The rows come from 4 hidden closed curves, with some noise, and rows from the same curve form a group. Each curve winds through 8 dimensions. The rows are also pushed far along 5 directions, which tell nothing about the answers.
Some rows, each with its group after it:
[-10 -25  69  24  16 -18  63  -4 -41   7 -17  -8 -43  -8  24  13  67 -27
  18   7]
dal
[  5 -15  10 -41   2 -26 -65 -15  32   7 -12  29 -19   2 -38 -43  -6 -43
  -9 -29]
keva
[-30  21  14  43  24 -22   9   8 -34  10   0  17  12  38  -2  11  -4  54
 -39  27]
rozut
[-42 -35  34  11  -1 -32  55 -17 -48  52  -8   7 -34   7   8  -8  29  -2
  -6  -5]
dal
[ 25 -28  -7   7 -14  24 -54 -10  24 -15 -19  -8 -17 -34 -13 -35  22   5
  14 -22]
rozut
[-48   6  -2   1   2 -36  30 -22 -18  76  61  22   0  37  -1 -27 -56 -26
 -13  -1]
keva
[ 19 -17   3 -10 -23 -17 -17  13  10 -37 -54  -7  -8  -2 -18  26  11  16
   6  12]
dal
[  2  13   2   2   2  14  35  27 -22 -39 -23 -22  41  19  23  61   1  14
  12  26]
rozut
[ -1 -23  25 -37 -28 -14   0  33 -21 -40 -73 -31  30  30 -19  43  23  34
  -4  68]
keva
[  6 -32 -10 -33 -35 -25 -27  12  20  -8 -31   6  21  26 -30   6 -25   0
  11   8]
keva
[-32 -16   7   6 -11 -29  -7 -19 -20  41 -18  12 -49  13 -20 -66 -11  -5
  -9 -16]
dal
[ 18  32  35 -24  34   7  28  25 -13  -2  24  15  39   3  37  33  49 -56
  14   8]
keva
[ 57  30   5  20  26  69 -28  34  25 -67  -6 -19  20 -17  19 -16  44 -10
   1   8]
rozut
[  5 -38  34 -30   3   2 -30 -15  14  -4 -18   2   5 -10 -10  -8  31 -38
  16  -6]
keva
[ 32  34 -29 -56  -9  23  -8  47   9 -24  -1   2  75  17   3  38   7   1
  -9  26]
keva
[-24 -55  49  37  -5   2  17 -50 -37  24 -38  -4 -78 -12 -19 -44  40   4
   7  -1]
rozut
[ -4   7 -16   0   0   8  53  47 -29 -12  14 -28  44  20  36  57   9  13
 -11  14]
dal
[ 25  33 -27  51  -4  14 -66  -3  41 -24 -11   5 -20  -5 -21 -54 -37  23
 -13 -17]
keva
[ 34  14 -11  -7  12  40  39  21 -21 -35   1   3   9 -14  23  38  46  13
  27  15]
lel
[ -2   6  -1 -19  -3  14  72  31 -46  -6   8 -20  43  10  34  80  33  12
   6  32]
dal
[ -5  12 -19  26  25   6  -5 -13   3   3  28  37   0  22   1 -14 -32  10
   6 -21]
rozut
[ -1   1   9   2 -25 -13  25  44   5 -38 -38 -40  49  41  -2  49 -21  31
 -19  58]
dal
[ -1 -10  -7 -37  -4 -25   7   0  -6  20  23  32  -7  24 -11  -2  -6 -34
  11  -7]
keva
[ 37   9 -30  40   0  39 -38   5  22 -49 -50  -3 -41 -18 -19 -46  15  54
 -22 -17]
rozut
[ -3   3 -11 -50  31  19   4 -21  -7  23  45  44  15   1  12  -5   6 -47
  23 -37]
rozut
[ 23 -18  23 -30  -4   4 -19  -8  -2 -14 -31   7 -19 -22 -15   5  54 -13
  16   5]
lel
[  4 -22 -38 -29 -12 -18  -6   8  35   4  26  18   3  17 -17 -17 -35   2
  -1 -17]
lel
[ 19  17 -18   8  -8  20   0   9   5  14   6  17  23   5   5 -14   2  -7
   7 -14]
dal
[  9 -14  22 -12  19   9 -22 -41   4  23  22  36 -41 -20 -15 -46  31 -37
  20 -21]
dal
[ -2 -30  33  37   2 -10   8  -9   7 -18 -19 -19 -27 -13  -3   5  22  26
  -2  12]
lel
[  7  12 -25 -39  -8  22 -14   3  14  24  36   6  51  -4  15   0 -19 -52
  13 -31]
lel
[-16  -5  22   7  -6  -8  61  16 -26   6   4 -34  20  16  25  47   4 -17
  -3  21]
dal
[  2   5  -2  50   3  17 -34 -23  16  -7 -34 -10 -63 -33 -10 -73  -6  19
 -14 -34]
rozut
[-20  -5 -28 -37  -9 -30 -52 -22  17  36  23  24  15   8 -20   1 -48 -29
 -13 -46]
keva
[ 15   6 -19  15  17  22  12  23  18 -17  37  11  23  29  15 -14 -20  -4
   7  -2]
rozut
[ 13 -15   7 -36 -15  -9   0  -5  41   9  23   6  18  -4   2   2 -18 -63
  30 -11]
keva
[ 19 -14 -20   0 -23   8 -25  25  43 -44 -13 -38  30  11  -6  16 -27  10
 -21   2]
dal
[ -5  27  22  61  47  26  11 -21 -32  11  30  23 -32   0  18 -41  18  -4
   9  -8]
lel
[-27 -27  34   5  -2 -19 -29 -23  -2  11 -29 -12 -18   5 -17 -27  -5 -11
 -16  -2]
rozut
[ 28  24  11 -27  15   5  10   6 -11  39  41  40  31 -12  24  12  53 -69
  24 -23]
lel
[ -5  15 -29   0  -2 -35 -41   2  44  14  21  26   8  11 -26 -28 -46  31
 -28  -4]
dal
[ 11  -2  38  15  23   7  14  27 -33 -40 -40  -9  -4   3   8  22  67  30
  -4  37]
rozut
[ 19 -22  21 -28   4 -19  -8 -15  34   7  -1  22 -20 -24  -2 -14  21 -60
  27 -44]
keva
[-25  -6  11 -17  -6 -40  52 -10  -5  49  51  12  20  13   7  34 -18 -16
   5  14]
lel
[ 27  -6  -5 -29 -25  16 -54  -4  23 -32 -43  -6   6  -9 -31   0   3   2
  10  17]
keva
[ 35  17 -39 -49   0  17 -12  43   3 -21  28  10  37  16   9  14   3 -32
  15  -6]
dal
[ 37  -1 -22 -21 -26  11 -42  30  34 -49 -48 -27   6 -19 -11  -3   7   8
   5  -2]
lel
[ 11   7  -1  58  24  32 -40   3  14 -28   1  -3  -3  -3   2 -33   5  33
 -13  -6]
lel
[ 26  27 -32  -3  10  12  -7  32  42   0  57  18  64  26  10  14 -22  -7
 -25  -3]
lel
[ 16   4  -2  31  -8   8 -48 -33  28  -8  -8   6 -39 -19 -31 -37 -19   6
   1  -6]
rozut
[-10  30  22  45  36   0  31  19 -34 -25  -9   2  -3  15  12  20  26  65
 -22  47]
rozut
[ 27  31   1  17   8   8  18  32  14 -36  -4 -10 -10   1   5  -5   8   7
  -8  25]
lel
[  5 -53  28 -30 -15 -30   3  19   6 -19 -47 -25 -37 -19  -4 -11  47 -16
  13  -7]
dal
[-20  30  21  16   9  -8  38 -30 -15  41  36  14  12   5  10  21 -21 -18
   6  20]
keva
[ 17  22 -36 -35   6  10 -29  20  15  -6  35  12  54  10   9  35 -18 -23
  -5 -21]
keva
[ 14  -2 -21  -3  -8  22  25  45 -23 -40 -18 -27  45  16  23  59  21  35
  -5  21]
dal
[  6  12 -31  20  -1  17 -55 -22  37  11   7  12 -18 -18 -10 -67 -36  -2
 -12 -52]
rozut
[-18 -31  16 -10 -35 -36 -18  -3  -5  -3 -68 -31 -34 -19 -20  -8   0  12
   0   0]
lel
[ 14 -23  53  14  11   4  30  -5 -12   1 -10  -9 -31 -35  20  -1  74 -35
  27  -4]
lel
[ -5 -10 -15  20   5  -3 -51 -25  34  28  39  25  15   6 -14 -29 -38 -10
 -14 -37]
lel

New rows, each followed by its group:
[ 41  46 -15  15  20  62  12  13   8 -32   4  -7   2 -26  31 -15  19 -22
  13 -19]
rozut
[-44  34  -4  53  22 -21  46   3 -41  17   9  19  19  47  16  33 -39  49
 -18  15]
rozut
[  7 -39  37  15 -11 -14 -35   5   1 -26 -70 -25 -30 -26 -13 -14  53  17
  -1  -3]
lel
[ -8 -29   6 -18  -1   3 -35   7  17 -13  -5  -4  46  30 -16  11 -14   8
 -11  17]
keva
[  3  -6  55  14  17 -19  67  10 -29  15   8  -2 -14 -14  39  27  60 -47
  33  -2]
dal
[  6 -21  48  29 -25 -14  27  19  -6 -47 -89 -50 -28  -8  -5  20  33  28
   4  41]
dal
[ -5 -18  -7  -4 -26 -20  -3  29  27 -22 -17 -44  42  18  -1  40 -39   9
 -18  13]
dal
[  0   4   6  13  28  28  -2 -18 -24   8  14  19 -38 -12   5 -49  27  -5
  12 -10]
lel
[  2  41 -16  37   8  22  28  23 -11 -26 -15 -14  18  16  18  20 -18  34
 -15  12]
rozut
[ 24  40 -19   0  12   5  12  13  18  11  31  35   8  -6   3 -13   9  12
  -3   8]
dal
[-23  15 -15   0   2 -25  39  -3  -9  56  56  26  14  17  13  -7 -32 -13
   7  -9]
rozut
[  7  -5  12  16 -16  -2   5   1  16  -8 -14 -17  -8   2  -5  -4 -11 -16
  -4   4]
dal
[ -7  23 -24 -18 -19  -9 -37 -20  10  33  17  29  35  24 -27  -2 -54  -5
 -10   4]
keva
[ 10 -41  29 -34 -14   4 -26 -10  -4 -12 -36   0   0   7 -25  -7  28 -16
  21  24]
keva
[ -5  22 -30  54   2   6 -21   3  22   5  15   4  -4   2  -4 -41 -41  41
 -25 -15]
rozut
[ 40  34 -20  13  13  27  15  27   9 -22  21  -8 -17 -34  29  -6  31 -15
  12 -16]
dal
[ 40   7 -25 -26  15  51  14  17  -2 -35  16  12  10 -13  12  10  43   4
  22   4]
lel
[ 29 -22  -2   1  10  26 -33  11  27 -45  -6  -6   0   7 -13 -10  19   8
 -11   3]
dal
[ -5 -12 -44  -2 -15   8 -61 -22  47  20  18  12  14   5 -19 -41 -61 -12
 -21 -57]
lel
[ 37   8 -63 -77 -26  -7 -51  38  53 -30  17   4  50   8 -20  24 -37 -10
  -4  -2]
dal
[ 21 -11  -5   7  11  24   4  -4   4 -10  17  22  -2   0   2 -11  21   0
  17  -7]
keva
[ 10  -2  12  37  23  28  38 -16  -8   1  10  16 -64  -5   2 -62  22 -12
   9  -8]
rozut
[ 26 -25   4 -38 -10  11  12  16   9 -14   7  12  35  12   6  27  24 -31
  41   7]
keva
[ 12 -36  13   3  -3  -6   7  20   7 -42 -51 -16 -50   1 -12 -26  28  14
  -6   2]
lel
[ -8 -36 -21 -46 -33 -39 -26   7  49   0   2 -12  18  15 -34  10 -47  11
 -14  13]
lel
[  3  32 -50  -3  10  15 -12  15   4  18  38  37  40  36  -1  -2 -34   8
 -31 -24]
lel
[-10 -21  -9 -36 -19 -22  19   7   7  15   7  -2   2   6  -2   0 -13 -11
  12   2]
rozut
[ -7  46 -20  21   9   9  28  16 -13  -6  25  -9  28   9  15  38 -19  55
 -25  39]
dal
[ -6 -13  31  54  13 -25  13  -8  -1   8 -17   1 -63 -18   1 -38  29   8
  -7 -20]
dal
[-16  21 -11  22 -15 -22  -8 -14  17  46  25  12  27  14   1  -7 -54 -17
  -5 -16]
dal
[ 24 -15  13 -11  -3  35 -19  20   8 -80 -51 -48   2  -6  -1  18  15   7
  12  29]
lel
[ 23   0 -30 -16   4  27 -38  11  28 -12  37  16  18  25 -16 -40 -19  -9
  -7   2]
keva
[  8  27  29  44  11  21  42  17 -29 -22 -19 -20 -20  12  14  -7  22  13
  -4  44]
dal
[-30 -33   3   8 -10 -18  -3 -52   2  34   3   9 -43 -11 -16 -20 -33 -17
  14 -36]
lel
[ 55  -3  11 -30 -10  20  -4  -1  24 -17 -26  16 -37 -42  -9 -31  63 -32
  34  -8]
dal
[  3 -30  33 -22  -7  28  -4   0 -16 -42 -54 -50 -14 -26   5   6  38 -13
  21  20]
lel
[-17 -20  39 -43  -2   4  15 -20 -31   6 -22 -21 -12  -8   1   6  20 -43
  20  17]
lel
[ -6 -13  18   8  -5  18  -4  -5 -13 -27 -26 -32 -12   8 -11  -9   0  16
 -11  37]
dal
[-29  22   1  75  20 -20  15 -12  -6  19  38  15  14  29   4  21 -42  55
 -21  18]
lel
[-33 -17 -13  19 -12 -42 -17 -23  18  24  19  13  10  26 -28  18 -58  49
 -26  14]
lel
[-33  11 -18  25 -12 -32  -3 -13  -3  14  -2   5   6  32 -17  18 -71  33
 -15   3]
lel
[  7 -44  -5 -34 -10  12 -56  10  26 -28 -19 -14  24  11 -21 -16  -2  -1
 -10   1]
keva
[-32 -42  12   2 -12 -25 -45 -27   0  41   2  12  10  28 -26 -27 -24  -8
 -18 -17]
rozut
[  5  -6  29  44  14 -19   7   3  19 -30 -40  -5 -37 -12  -2  -7  18  25
 -12  -5]
keva
[-34 -42   4   3 -21 -21 -19 -21   4  15 -35 -25  -9   1 -13  -9 -30   2
 -16 -21]
lel
[ -6  13 -19   7   8  -1   6  -7  15  44  62  36  11  32   4 -47 -48 -45
  -2 -31]
rozut
[ 14 -38  18  30   1  19 -60  -5  12 -32 -40 -15 -17  -4 -23 -39  26  22
 -12  -3]
rozut
[  8  15   7  35  24  25  74   2 -41 -10  15   6 -36 -18  29   9  48  32
  22  19]
lel
[  0 -34  21 -16 -12  -2 -43 -33   6   8 -25  18 -26   6 -39 -42   4 -11
  11   4]
keva
[ 24  48 -52  17   9  27  -4   5  13   1  47  36  27  11   7   9 -32  14
   1 -18]
lel
[ 55 -25 -10 -48 -25  23 -31  25  41 -54 -48 -10   6 -21 -19  -1  42   1
  16   7]
dal
[ 41   6   8  30  13  53  32  41  -8 -58 -30 -32   1 -19  34  12  63  14
   3   3]
lel
[-12   0   2  39   6  17  27 -14 -24   5   4 -13 -33  -2   4  -6   6  27
 -21   4]
dal
[ 13 -23  17 -35 -16 -30 -29   6   4  10 -23  10   5 -11  -9   6  32 -34
  23 -15]
lel
[ 54   2  -5   8  -4  15 -29  40  36 -78 -34 -12  16   7  -9  23  16  16
   2  18]
dal
[ -1  17  -4  19   1 -19  27  25  16  -3  17  -6  16  23   2  16 -23  24
 -25  27]
lel
